The rows of a group lie close to one hidden flat surface of 12 dimensions, which passes through zero. Surfaces can cross.
Some rows, each with its group after it:
4  146  -63  28  -98  288  -49  81  -137  115  41  -17  -90  -51  159  -170  223
Z94
-178  -49  -167  -253  104  -100  -413  197  117  83  91  195  -61  -219  -206  -282  96
Z454
51  67  205  -155  -42  112  71  -410  -356  212  118  -182  190  -28  -86  175  308
Z247
160  -242  -192  -32  -146  -217  64  -16  -91  66  -103  69  -264  -407  -87  -77  37
Z454
-281  -453  446  -91  -229  87  -391  -119  -76  -113  23  196  81  -110  -381  75  -175
Z94
-146  6  -97  91  14  124  -71  16  -214  -43  187  -58  -197  225  -9  12  -56
Z454
14  -101  93  -150  -144  -69  -204  77  83  -35  -99  67  -123  111  10  -89  -36
Z94
113  81  -137  -241  -103  121  -185  -70  -246  13  -100  -40  -2  56  203  -19  26
Z247
-36  131  -15  128  408  58  -124  80  -81  158  202  -131  161  96  -57  79  145
Z247
-118  -135  126  -162  -409  119  68  32  -150  61  78  7  -267  -80  40  44  99
Z247
-53  279  79  -252  -269  -45  -238  -55  47  180  -148  212  -105  -223  172  -156  -44
Z247
-126  289  -442  117  35  109  138  -282  160  -252  101  -19  162  252  204  -36  111
Z94
-149  -75  158  -204  -119  -40  -34  -3  -68  90  0  -85  -57  -159  2  206  -91
Z94
-183  121  -334  -18  -232  -48  29  114  -143  -159  -72  -22  22  145  13  -133  79
Z247
55  532  215  302  366  177  333  33  -232  -156  -105  301  -29  -31  64  -345  -291
Z405
-98  -107  282  -180  255  -219  -319  191  -3  390  -241  7  154  -262  -108  130  -209
Z94
274  194  77  -316  -532  -141  -65  214  -17  -114  -135  215  158  65  249  274  -324
Z94
-59  -206  269  -100  233  12  -207  -161  126  -44  173  100  0  121  -276  -83  47
Z454
126  -316  -107  128  -47  166  310  27  -332  -169  -31  -209  171  -38  -252  73  72
Z247
-179  274  -275  -140  -21  63  -311  119  -273  105  -80  73  111  -219  -10  -189  41
Z247
123  90  -106  -234  -107  117  -217  232  -109  235  33  1  -147  -39  174  -42  76
Z405
-101  -89  118  28  312  -118  -156  40  136  289  -93  104  160  -146  -92  128  -182
Z94
136  107  340  -130  -153  177  185  215  68  174  -28  -30  134  -191  177  92  143
Z454
-3  132  212  33  -59  238  173  6  146  -56  48  -164  277  369  43  102  1
Z454
-156  -275  142  -205  -226  -67  34  387  198  242  55  82  89  -372  -327  124  -163
Z94
-234  83  170  178  -143  336  -38  -36  -549  -70  243  -246  -165  266  140  81  466
Z247
198  -182  -64  46  132  -112  -37  40  -56  53  -6  -28  -225  134  93  109  -48
Z454
149  69  428  -39  62  20  59  158  253  352  25  34  -162  -94  441  341  -168
Z247
244  349  429  -51  -125  37  -93  209  -95  242  -127  334  -89  -122  38  -309  -73
Z454
130  86  -226  65  73  48  152  303  -37  99  271  -52  -90  363  -288  -128  -117
Z454
81  85  -93  11  100  -459  70  404  340  132  -49  166  -108  169  78  133  -233
Z405
70  173  -309  -156  -52  -185  40  -191  -172  112  -44  30  -16  -159  144  139  -133
Z454
428  -140  -7  343  56  143  276  26  241  -157  126  102  -177  400  71  -152  107
Z94
-50  -17  -225  134  -181  -209  274  368  335  -126  37  -15  -15  21  -121  -59  21
Z405
-91  -253  -57  203  -87  -372  -189  419  -182  182  123  -162  -65  -83  -139  371  188
Z405
-67  -129  105  -56  -47  6  -201  239  27  47  0  9  -171  147  12  -86  92
Z405
94  40  -66  18  -155  -20  177  -193  -37  -55  14  -104  59  -77  131  202  41
Z405
129  -45  31  -25  -295  -119  248  141  -72  -66  83  -59  -120  24  -89  14  154
Z405
55  42  -106  -396  -392  248  -138  -225  -223  337  -78  -225  40  284  25  23  -91
Z454
75  -177  -34  -114  284  33  -98  -103  54  325  330  258  37  -29  -159  219  -143
Z94
119  -181  60  -243  -162  171  -18  146  112  93  -33  -24  -45  -204  -3  -35  -51
Z247
124  312  17  -462  72  182  -239  232  -75  -104  327  90  -145  -66  443  -55  514
Z454
-203  -96  180  144  98  58  -116  21  -133  22  98  67  -174  -115  -34  31  -43
Z247
61  261  -67  -102  -437  82  45  54  -546  -282  143  51  65  -130  24  172  -64
Z94
-247  -67  127  -290  59  443  -105  84  91  404  80  87  -50  -417  55  -44  -191
Z405
57  -49  -60  -74  160  -37  -215  18  269  139  61  198  -83  249  146  35  -104
Z94
-214  14  -53  147  162  49  79  -92  242  -152  160  -201  194  195  3  170  93
Z247
31  -514  -377  -264  -217  277  -495  188  27  266  162  -607  230  55  11  258  539
Z405
155  -292  146  -24  433  -46  85  -85  45  109  114  -98  164  141  -256  182  -74
Z405
-70  -442  4  -134  -9  -7  -298  216  65  326  -109  -132  -306  152  256  253  -124
Z454
-368  -104  -24  113  -72  135  -13  345  118  -79  116  -6  -102  -30  -132  -101  36
Z405
-350  287  333  -351  -284  -74  233  85  -85  96  89  137  -262  72  360  347  -186
Z405

New rows. What belongs after each?
-187  9  60  0  67  219  -104  247  39  92  -18  74  -13  -117  -98  -240  -26
Z405
4  444  322  -46  -119  114  -150  81  425  236  -135  -48  223  -109  285  -147  258
Z247
-67  44  -376  -296  -11  195  -7  68  148  -60  22  -80  230  -374  119  133  -307
Z247
-101  278  -62  134  -415  -55  86  264  -260  28  -210  74  27  -63  -74  -332  302
Z247
-47  -19  5  -137  -31  40  -78  -251  -164  150  -55  -50  115  -76  -116  37  -55
Z454
28  22  -116  -164  -324  193  203  -234  386  -52  -104  -25  82  -155  129  -82  -30
Z405
-117  163  40  555  -73  -190  -282  325  -282  46  -292  -31  109  -232  208  108  90
Z405
110  -204  327  -159  -187  -141  67  157  -132  54  -28  -89  -169  -152  -77  169  -108
Z94
213  82  -183  35  10  -25  116  -162  -57  -103  32  14  49  -50  -88  -124  42
Z405
-95  42  138  74  133  -60  -68  -203  446  -51  -110  -19  227  101  16  11  -24
Z247
109  -238  544  46  -65  -295  36  -5  -120  -100  -131  81  -226  -32  -26  257  -314
Z94
8  -68  119  -120  256  152  -38  157  129  362  33  -188  363  -270  -22  291  -46
Z247
-65  -198  -62  -100  94  -121  -133  -4  -127  -4  162  137  -336  -304  29  44  120
Z454
-52  120  -199  56  52  65  -76  100  -291  139  -62  -134  30  -35  271  196  -12
Z454
162  254  -130  -105  -371  -246  39  -246  -119  64  -105  167  -135  -320  182  42  -36
Z405
-169  -131  94  -33  243  76  -58  180  85  31  63  -93  96  262  -93  47  2
Z405
147  -188  53  290  15  -33  -81  228  -160  62  -41  -133  99  -123  -152  32  186
Z405
-6  482  317  163  61  68  -132  115  254  181  -2  6  30  -16  384  -15  148
Z247
-9  279  228  127  31  354  96  334  -207  5  252  -107  -7  204  172  74  110
Z454
-120  130  -227  128  -223  -165  158  -156  -256  -155  61  -244  256  -105  5  363  195
Z405
311  14  150  -278  -128  42  73  160  -83  413  -8  -25  -28  -145  28  65  101
Z247
124  6  178  -141  -265  84  59  -24  -222  136  118  -40  -264  161  129  21  244
Z247
128  7  -75  40  -94  -68  76  -75  -134  -98  -190  -14  3  -350  185  1  170
Z454
45  96  127  -18  -141  159  27  -7  -105  83  -116  -101  115  3  76  -3  40
Z454
67  93  -19  -3  -106  213  -257  375  -180  4  -90  -34  314  81  88  52  18
Z94
39  59  26  197  75  173  -72  231  165  -183  -140  -82  67  88  274  -75  -75
Z247
-140  209  -205  413  -246  -189  -58  179  72  -241  -305  -14  216  -128  27  -164  114
Z405
-117  244  65  -84  292  311  65  225  -388  233  184  6  45  -160  12  15  -40
Z405
-421  197  -89  -44  102  -98  5  -54  -140  99  166  -49  -334  -138  259  221  -84
Z94
-101  156  -114  -20  35  -124  26  -59  149  156  0  161  -282  -107  97  -161  -15
Z94
84  32  226  -155  25  -36  107  542  31  165  13  7  -122  307  112  39  -17
Z405
84  109  -306  -616  -70  82  -171  -215  298  77  271  -37  -92  77  170  60  -23
Z247
61  73  -25  -33  -238  22  95  110  109  71  -135  53  146  -188  -222  -262  7
Z454
-18  -211  25  115  124  273  -153  -360  142  -311  35  14  -222  260  91  -205  -32
Z405
-172  18  296  -140  -139  318  -375  53  -333  274  -246  -171  87  -184  449  185  170
Z454
-40  -117  77  -45  19  -32  -94  138  150  112  120  88  -196  -67  -58  -63  -15
Z247
-9  226  -256  -121  -106  -101  -181  189  -97  93  -219  125  168  -124  -100  -281  30
Z247
-114  333  -95  -65  156  -160  -63  306  194  44  -173  159  102  164  120  -107  -176
Z405
70  25  162  192  -152  104  -52  163  -67  202  -128  26  -116  324  -151  -221  -257
Z454
80  -236  154  254  242  -18  91  99  40  71  81  37  -69  -117  -211  4  -92
Z405
24  -194  -18  -192  -282  -236  29  -304  277  8  -59  95  -43  -135  -126  29  -37
Z405
84  126  -281  -61  65  34  344  -119  21  -193  182  -86  20  -120  234  354  -265
Z247
-42  -110  -9  126  208  -107  231  81  349  19  -59  -235  -217  195  154  -22  97
Z94
129  -168  -13  -353  -238  141  -54  -92  -253  10  173  -117  -27  -64  -221  -27  164
Z94
-84  -44  -41  -21  -27  -107  16  170  107  73  -54  13  7  80  27  71  -76
Z247
-377  149  34  53  228  -112  -137  -117  226  102  -93  -17  361  -34  64  239  -132
Z247
-161  132  36  348  302  53  -57  411  -157  198  -90  11  471  -312  -130  134  -110
Z94
91  81  179  132  -2  -2  80  227  70  -81  -185  39  118  -250  157  -72  155
Z454
-42  11  142  76  -58  22  -1  -279  -5  -182  -75  36  -18  2  56  -18  -47
Z247
-2  -517  290  11  219  109  135  -62  364  128  178  -266  249  -23  -431  150  163
Z247
28  -175  99  62  69  35  -140  -37  -223  237  -178  -63  64  -208  -72  55  -41
Z454
27  -22  90  90  104  -44  -177  89  13  148  -53  168  -336  -84  -32  -322  45
Z94
